Every row belongs to one group in each of 4 separate groupings. Each group adds its own fixed numbers to the row, and there is some noise. The rows also spread widely along 13 directions, which tell nothing about the answers.
(in the rows, 128 means zero)
Known rows, each followed by its group in each grouping:
[116 111  94 108  98  85 145 117 175  94 154 176  54 157 166 138 116 133
  76  98 132 131 171 152  84 114 145 112  92 165 174 181 185 151 140] | k_789 laru logez lus
[141  75 103 151 169 147 150 129 171  83 135 114 143 139 117 160 160 167
 148  98 160 106 146 118 143 140 148 105  72 129 150 157 133 181 157] | k_843 gofe badag Lin
[ 74  79  80  64 165 115 181 128 136 105 110  98 133 161 113 108 135 127
 156 113  62 105 113 125 124 139 132 135 147 147 127 111 143 102 167] | k_789 Bik logez denin
[111 105 126 112 162 102  74 120 127 109 124 170 102 134  57 153 122 121
 169  94 105 115 145 150 162 128 134 100 115  92 109 139 132 164  98] | k_689 buz badag lus
[135 126  89 132 164 124 105 143  96  59 116 150 114 123 127 178 148 165
 145  96 148 120 157 165 134  96 201 116  77  99 128 167 166 147  53] | k_912 laru rav Lin
[121 136 136 101 142 108 127 139  69  12 156  98 112 101 133 133  93 119
 120 122 137  69 138 145 181  98 115 111 147 101 182 174 134  86  91] | k_552 buz rav denin
[165 145 115 183 156 168 148 134 170 193 117  91 157 109 147  69 117 122
 156 181 147 129 137 127 136 115 111 168 103 128 117 166 147 130 177] | k_843 Bik badag Nupek
[135 123  94 128 120  76 106 130 129 144 157 148 131 150 165 146  95 158
 122 144 112  83 116 166 149 176 112 141 109 124 111 106 136 135 133] | k_552 gofe logez dig
[ 53  90  92  57 134 107 178 106 145 125 122 130 119 158 121  98 136  98
 144  98  69 136 138 126 108 128 105 130 157 148  99  94 154  94 150] | k_912 Bik rav Nupek
[125 140 101 156 120 121 184 120 146 131 163 121 152 174 168 159 133 177
 108 161 157 131 118 156 128 141 124 124  74 142 134 131 141 155 148] | k_689 buz badag dig
[135 142 125  95 146  96 115 115 110 101 185 107 156 119 140 115  67 173
 154 173  50  31 112 136 209 159  63 149 112 103 148 101  92 100 140] | k_552 gofe logez dig
[113 129 122 157 121 108 135 121 132 139 131 200 147 121 117 173 121 126
 124 140 101 124 124 128 136 154 117 131 108 138 126  68 141 131 131] | k_843 laru logez lus
[138 168 125 138 116 114 154 145  63 128 148 106 145 139 208 126  54 123
  95 195  85  95  99 155 161 117  98 156 105 126 156 121 130  86  80] | k_912 laru logez Lin
[ 75 139  89 103 150 125 160 136  91 133 117 164  86 159 103 143 110 116
 112 132 107 156 111 155 126 120 138 101 150 145 127 139 126 119 119] | k_912 buz badag Lin
[104 100 110 168 148 124 137 152 123 140 133 131 155 138  98 132 130 130
 150 146 154 115  95 107 150 143  92 104 147 122 145 119  99 132 168] | k_789 Bik rav dig
[ 65  88 102  62 114  86 177  99 125  87 157 115 127 189  76 157 138 153
 127  80 113 123 120 166 126 148 117 107 141 133  96 114 136 121 157] | k_912 buz logez denin
[158  47 138 149 192 128 121 131 165 126  72 131 176  98 116  93 140  68
 176 110 104 101 146  76 154 115 133 139 109 126 124 137 174 142 123] | k_552 laru rav denin
[115 117  69 134 167 153 155 155  79  97  94  82 168 141 121 153 147 179
 147 130 136 113  98 157 132 135 176 132 130 123 112 131 134 115 110] | k_552 laru logez denin
[128 150 128 127 150 146 123 118 132 100 132 147 121  88 127 119 122 131
 141 127 117 110 167 131 153 112 127 132 117 116 141 132 143 123 112] | k_552 buz badag Nupek
[ 99 105  97 126 105 119 119 132 125 146 117 139 123 168  96 141 127 138
 131 100 142 142 123 164 108 145 132 109 147 121  99 129 128 142 128] | k_843 laru logez Nupek
[ 96 131  99  93 127 105  53 131 113 127 127 215  80 121  65 170 123 159
 156  86  85 117 158 157 132 145 137 111 142 100 115  92 116 153  90] | k_789 laru logez Lin
[158  62 148 181 118 160  70 168 137 106 107 121 150 102 183 106 118  76
 138  94 166  84 159  85 148 121  94 107 145 103 166 137 123 159  75] | k_552 gofe rav Lin
[121 147 115 121 142 114 130 137 108 164 118 152  99  92 127  95  69  92
 136 161  68 108 128 128 144 123  98 160 152 145 135 128 142  80 141] | k_912 laru logez Lin
[119 154 144 144  96 120  82 145  97  80 161 183 108  64 111 159 100 130
 133 125 132  71 157 119 170 138  80 119 176  99 166 108 101 100 110] | k_843 laru rav dig
[174 167  66 178 185 169 108 142 164 132  99 143 132  71 123 120 164 205
 172 133 154 119 176 140 115 105 208 156  55 127 134 183 161 158 136] | k_789 laru logez dig
[ 68 122  89 110 139  96 163 118 106  88 139 149  94 150  73 169 130 120
 116 108 131 150 116 153 114 121 138 103 142 147 122 150 155 105 135] | k_689 laru rav lus
[ 66 149  76 167 189 188 171 140 114 103  98 162 141 101  40 161 177 145
 137 122 162 165 112  95 116 110 157  77 130 160 160 127  94 134 161] | k_789 gofe rav lus
[144 128 142 126 151 153 178 102 175 107 142  98 151 147 163  82 104 114
 120 154 100 123 153 106 139  76 104 123  47 150 182 163 135 151 118] | k_552 gofe logez Lin
[132 117 130 141 165 132 106 122 135 103 127 144 154 118  63 151 146 151
 179 111 134 112 145 135 169 126 146 116 102  93 112 139 134 151 122] | k_843 buz badag dig
[126  83  95 113 226 144 115 154  89  71  85 114 159 117 130 109 120 126
 178 130  83  77  96 103 185 114 154  97 109  98 177 146 116 151  80] | k_552 buz rav lus
[146 149  70 184 175 127 158 167 112  84 158 136  94  65 149 148 111 180
 110 170 173  73 108 122 156 142 136 114 100 153 211 195 134 123 192] | k_912 laru rav lus
[ 76 114  69 100 169  98 167 121 109  97 154 124 134 201  97 163 144 186
 132 139 113 130  82 165 133 135 140  89  89 118 133 129 111 154 136] | k_789 Bik rav lus
[107 157 109  97  95 178 165 119 125 130 134  78 178 133 187  87 130 163
 152 138 100 108 153 135 121 112  86 148 129 109 129  90 120 116  99] | k_843 buz rav denin

New rows. What belongs after each?
[122  99 141 126 106 102  81 139 137 131 124 170 126 127 140 116 118  77
 138 110 123 105 158 131 140 129  92 123 155 104 118  95 148 131  88] | k_552 Bik rav denin
[114 152 124 140 158 141 109 105 149 139 126 177 130  96  28 130 134 134
 154 123 130 130 149 130 147 121 115 117 119 134 112 120 114 136 153] | k_552 gofe logez denin
[151 116 137 155 163 122  87 127 141 108 127 129 139 139  83 135 127 125
 161 121 156 126 152 163 159 109 148 124  86  84 102 169 144 159  99] | k_843 Bik badag Nupek
[100 101  76 129 142 134 123 129 144 194  83 190 135 144 107 168 162 140
 163 101 101 164 134 149  96 165 159 145 137 129  60  66 162 144 117] | k_843 laru badag Lin
[109 166 135 162 124 177 154 131  91  41 136 117 162  97 112 163 139 142
 117 135 141 113 139 116 144  93 124 117 120 129 173 127 116  98  85] | k_552 laru logez lus
[ 71  68 114  82 104 100 132  96 153  84 147  90 116 176  65 145 163 115
 154  44 151 141 163 174 103 136 117 129 180 110  43 144 170 104 141] | k_552 Bik badag Nupek
[105 111 125 139 103 117 161 114 141 146 150 118 162 180 141 144 127 137
 113 151 122 124 113 135 136 148  82 126 132 134 113 109 130 129 137] | k_552 laru badag dig
[154 203 132 170 176 176  90 127 104 165 110 162 172  64  69 114 114 163
 177 189  96 109 128 129 182 103 118 140  93 100 138 104  91 133  96] | k_552 laru logez denin
[156 126 119 185 108 144 103 147 160 110 136 146 119 108 197 148 130 121
 110 118 168 109 174 134 116 125 129 135  94 132 143 146 162 156 105] | k_689 gofe badag lus
[128 104 129 138 160 120 187 121 132  56 141 124 168 142 172 167 127 129
 114 139 116 102 121 114 162 124 135 123  66 129 169 122 158 140 120] | k_843 buz badag lus
[107 175 106 116 146 130 155  99 156 115 161 162 114 132  88 141 134 177
 139 146 116 137 155 147 125 107 122 116  78 134 145 123 123 143 135] | k_552 Bik logez Lin
[187 141 147 213 127  45 121 140 110 114 154 161 142 112 207 188  81  83
  81 177 187 110 128 180 161 151 147 182  83 119  93 134 218  95 102] | k_552 Bik badag Nupek
[127 176  97 147 104  97 106 124 105 114 171 155 125  72 106 180 129 195
 154 127 157  92 150 178 144 159 119 159 144 100  91 119 145  87 144] | k_843 laru rav dig
[118 129 146 169 106 109 165 130  99 104 127 167 167 150 154 186 117 106
  76 151 140 137 113 135 136 125 128 125 105 145 134  78 156 118  83] | k_552 laru logez denin
[ 88  98  75  68 131 157 116 136 146  78 111 107 112 146 164  99 154 150
 161  73  70 103 178 137  99 109 146 125 122 114 134 120 147 139  85] | k_912 Bik logez lus
[116 103  77 139 137 150 127 136 181 149 107 136 118 123 143 110 164 142
 153 104 140 126 162 131  98 144 143 138 135 135 107 129 158 148 157] | k_552 Bik badag Nupek
[140 122 108 168 121 116 119 140 152 117 133 186 111 118 166 149 122 127
 104 125 139 114 155 131 119 128 141 122  85 142 161 136 162 158 124] | k_912 laru logez lus
[ 80 182 134  95 130 137  98 111  80 129 125 180 100  96  44 125 108 101
 153 123  86 146 152 145 141  87 105 117 175 103 113 116 114  87  65] | k_552 laru rav Lin
[ 93 135  82 182 163 178 176 170  94  57  71 142 119  78 105 170 156  84
 100 100 184 159 128 113  91 107 208 111 151 176 150 163 171  84 132] | k_843 gofe logez lus
[140 140 125 149 152 147 153 139 128  25 147  81 122 115 140 132 140 130
 121 131 164 105 159 137 149  81 153 123 105 122 163 216 160 109 114] | k_552 Bik badag dig
[115 186  74 174 134 158 112 157  80 130 126 172  90 108  88 166 139 171
 122 132 198 158 131 168 109 108 166  95 133 122 133 171 119 139 106] | k_912 laru rav Lin
[ 87 106 123 168 142 150 179 143 115  57 123 164 133 103  94 206 167 119
 112  99 152 131 135  96 137 127 146 111 139 156 153 108 146 107 136] | k_912 laru badag Lin
[140 143 144 182 108 131 124 144 119 117 158 145 145  99 144 174 114 131
 126 155 160  98 138 135 162 149  88 144 132 110 134  97 125 111 127] | k_843 Bik badag Lin
[138 101 111 173 165  64 179 137 141 100 144 160 121 169 173 177 110  93
  71 166 154 130 100 142 140 137 154 121  67 159 155 159 196 141 146] | k_552 Bik badag lus
[143 112 128 193 166 156 173 133 136 130 118 115 168 118 123 146 137 106
 133 147 157 137 121 112 144 123 129 137  96 148 121 140 150 124 150] | k_912 gofe badag Lin
[133  89 159 151 103 184 151 110 170 114 140  79 195 125 149 124 158 133
 170 116 109  98 172  84 144 119  68 147 108 112 135  85 123 137 116] | k_689 laru badag Lin
[ 87  99  99 136 162 138 183 117 158  96 100 145 149 112 119 161 183 100
 148 105 110 141 142 109 108 130 155 149 136 157 103  98 191  97 146] | k_552 Bik badag lus
[129  97 104 135 146 119 163 137 151 123 125 115 129 128 143 101 114 126
 133 140 109  94 127 111 139 132 118 138 112 155 151 161 150 117 177] | k_912 laru logez dig
[ 94 116 138 151 148 174 131 148 106  81 109 129 153 107 107 121 133  93
 141 122 129 112 131  76 155 100 104  92 147 128 173 117  95 120 100] | k_689 gofe rav dig
[124 103 186 127  84 122 107 104 144 125 141 123 166 185 160 123 103  72
 119 111 107 129 166 140 150 106  74 125 104  99  99  93 134 147  48] | k_689 gofe badag Nupek
[136 130  98 128 148 105 131 137 129 100 151 112  90 100 119 117 107 130
 140 132 139  90 141 149 138 132 124 146 137 133 141 174 153 100 167] | k_552 Bik logez Lin
[126 113  76 137 187 128 125 141  98 139 100 121 182 138 155 147 135 151
 170 139  93 108 101 148 151 145 158 145  84 110  84  93 146 133  88] | k_912 gofe rav lus
[130 148  95 119 143  75 127 118 169 113 139 215  83  95 162 140 128 132
 119 133 110 115 180 143 121 124 157 145  85 143 137 124 195 128 126] | k_552 Bik rav dig
[160  50  79 116 143  88  63 130 221 188 130 128  69 135 137  62 119 131
 176  90 136  85 175 154 119 171 110 145 138 115  92 187 175 179 203] | k_552 Bik badag Nupek
[ 96 115 164 135  29 145 131 102 163  97 176 121 170 142 140 146 148 140
 130  91 129 101 184 112 118 131  49 136 153 111 129  69 114 115 114] | k_789 laru logez dig
[126 145  71 158 114 207 140 164 156 155 125 113 118  87 197  94 135 180
 134 155 126  89 145 102 110 147  90 137 151 145 187 128 104 141 176] | k_843 laru badag lus
[102  85 111 129 176 121 145 125 136 106 105 147 127 112  67 129 144 108
 155  97 118 127 133 100 137 126 143 116 137 138 134 144 147 122 159] | k_789 laru rav Nupek
[107 119 132 162 156 203 181 102 156 122 100  78 219 130  89 107 170 127
 175 133 114 153 139  89 120  83 125 140  92 139 127 121 131 122 129] | k_789 laru logez lus
[116 139 164 154  81  72 159  99 113 118 165 151 146 143 145 179 100  73
  85 146 136 140 125 161 133 133  86 157 135 135  88 108 190  69 106] | k_552 laru badag lus
[132 114  88 146 185 165 173 140 146 132  73 108  92 144 123  87 137  91
 126 126 145 181 148 135  95  63 193 121  97 161 140 244 187 137 129] | k_912 laru badag Lin
[ 92 136  88 132 158 142 140 118 167  85 156 164 111  82  57 174 176 192
 168 107 131  99 153 121 139 155 125 120 122 128 138 109 117 136 194] | k_843 Bik badag lus
[117 138 104 150 132 115  64 148 124 198 120 204  95  88  72 122 104 133
 160 139 124 104 131 133 153 162  81 116 168 114 128  98  99 151 152] | k_689 laru rav denin
[144  99 101 184 202 105 110 153 112 105 121 142 138 109  88 171 125 131
 157 145 152  96  90 142 178 158 154 125 112 113 120 152 146 137 150] | k_552 Bik badag lus
[107 110 170  77 140 115 118  85 145  79 143 129 117  92  69 102 117  78
 175  87  69 107 193 106 152  78  88 142 137 108 133 145 156  87 101] | k_789 laru rav Lin
[165 161 112 165 154 157  68 138 170 117 155 174  88 110 136 111 119 181
 134 160 142  94 164 137 159 107 117  88  62 102 194 169  98 209 111] | k_552 Bik badag lus
[ 93 135 168 119  92 117 111 111 137 125 134 166  92 100  62  93  99  49
 130 109 124 139 172 114 130  90  70 115 185 126 129 166 135  89 124] | k_843 laru rav dig
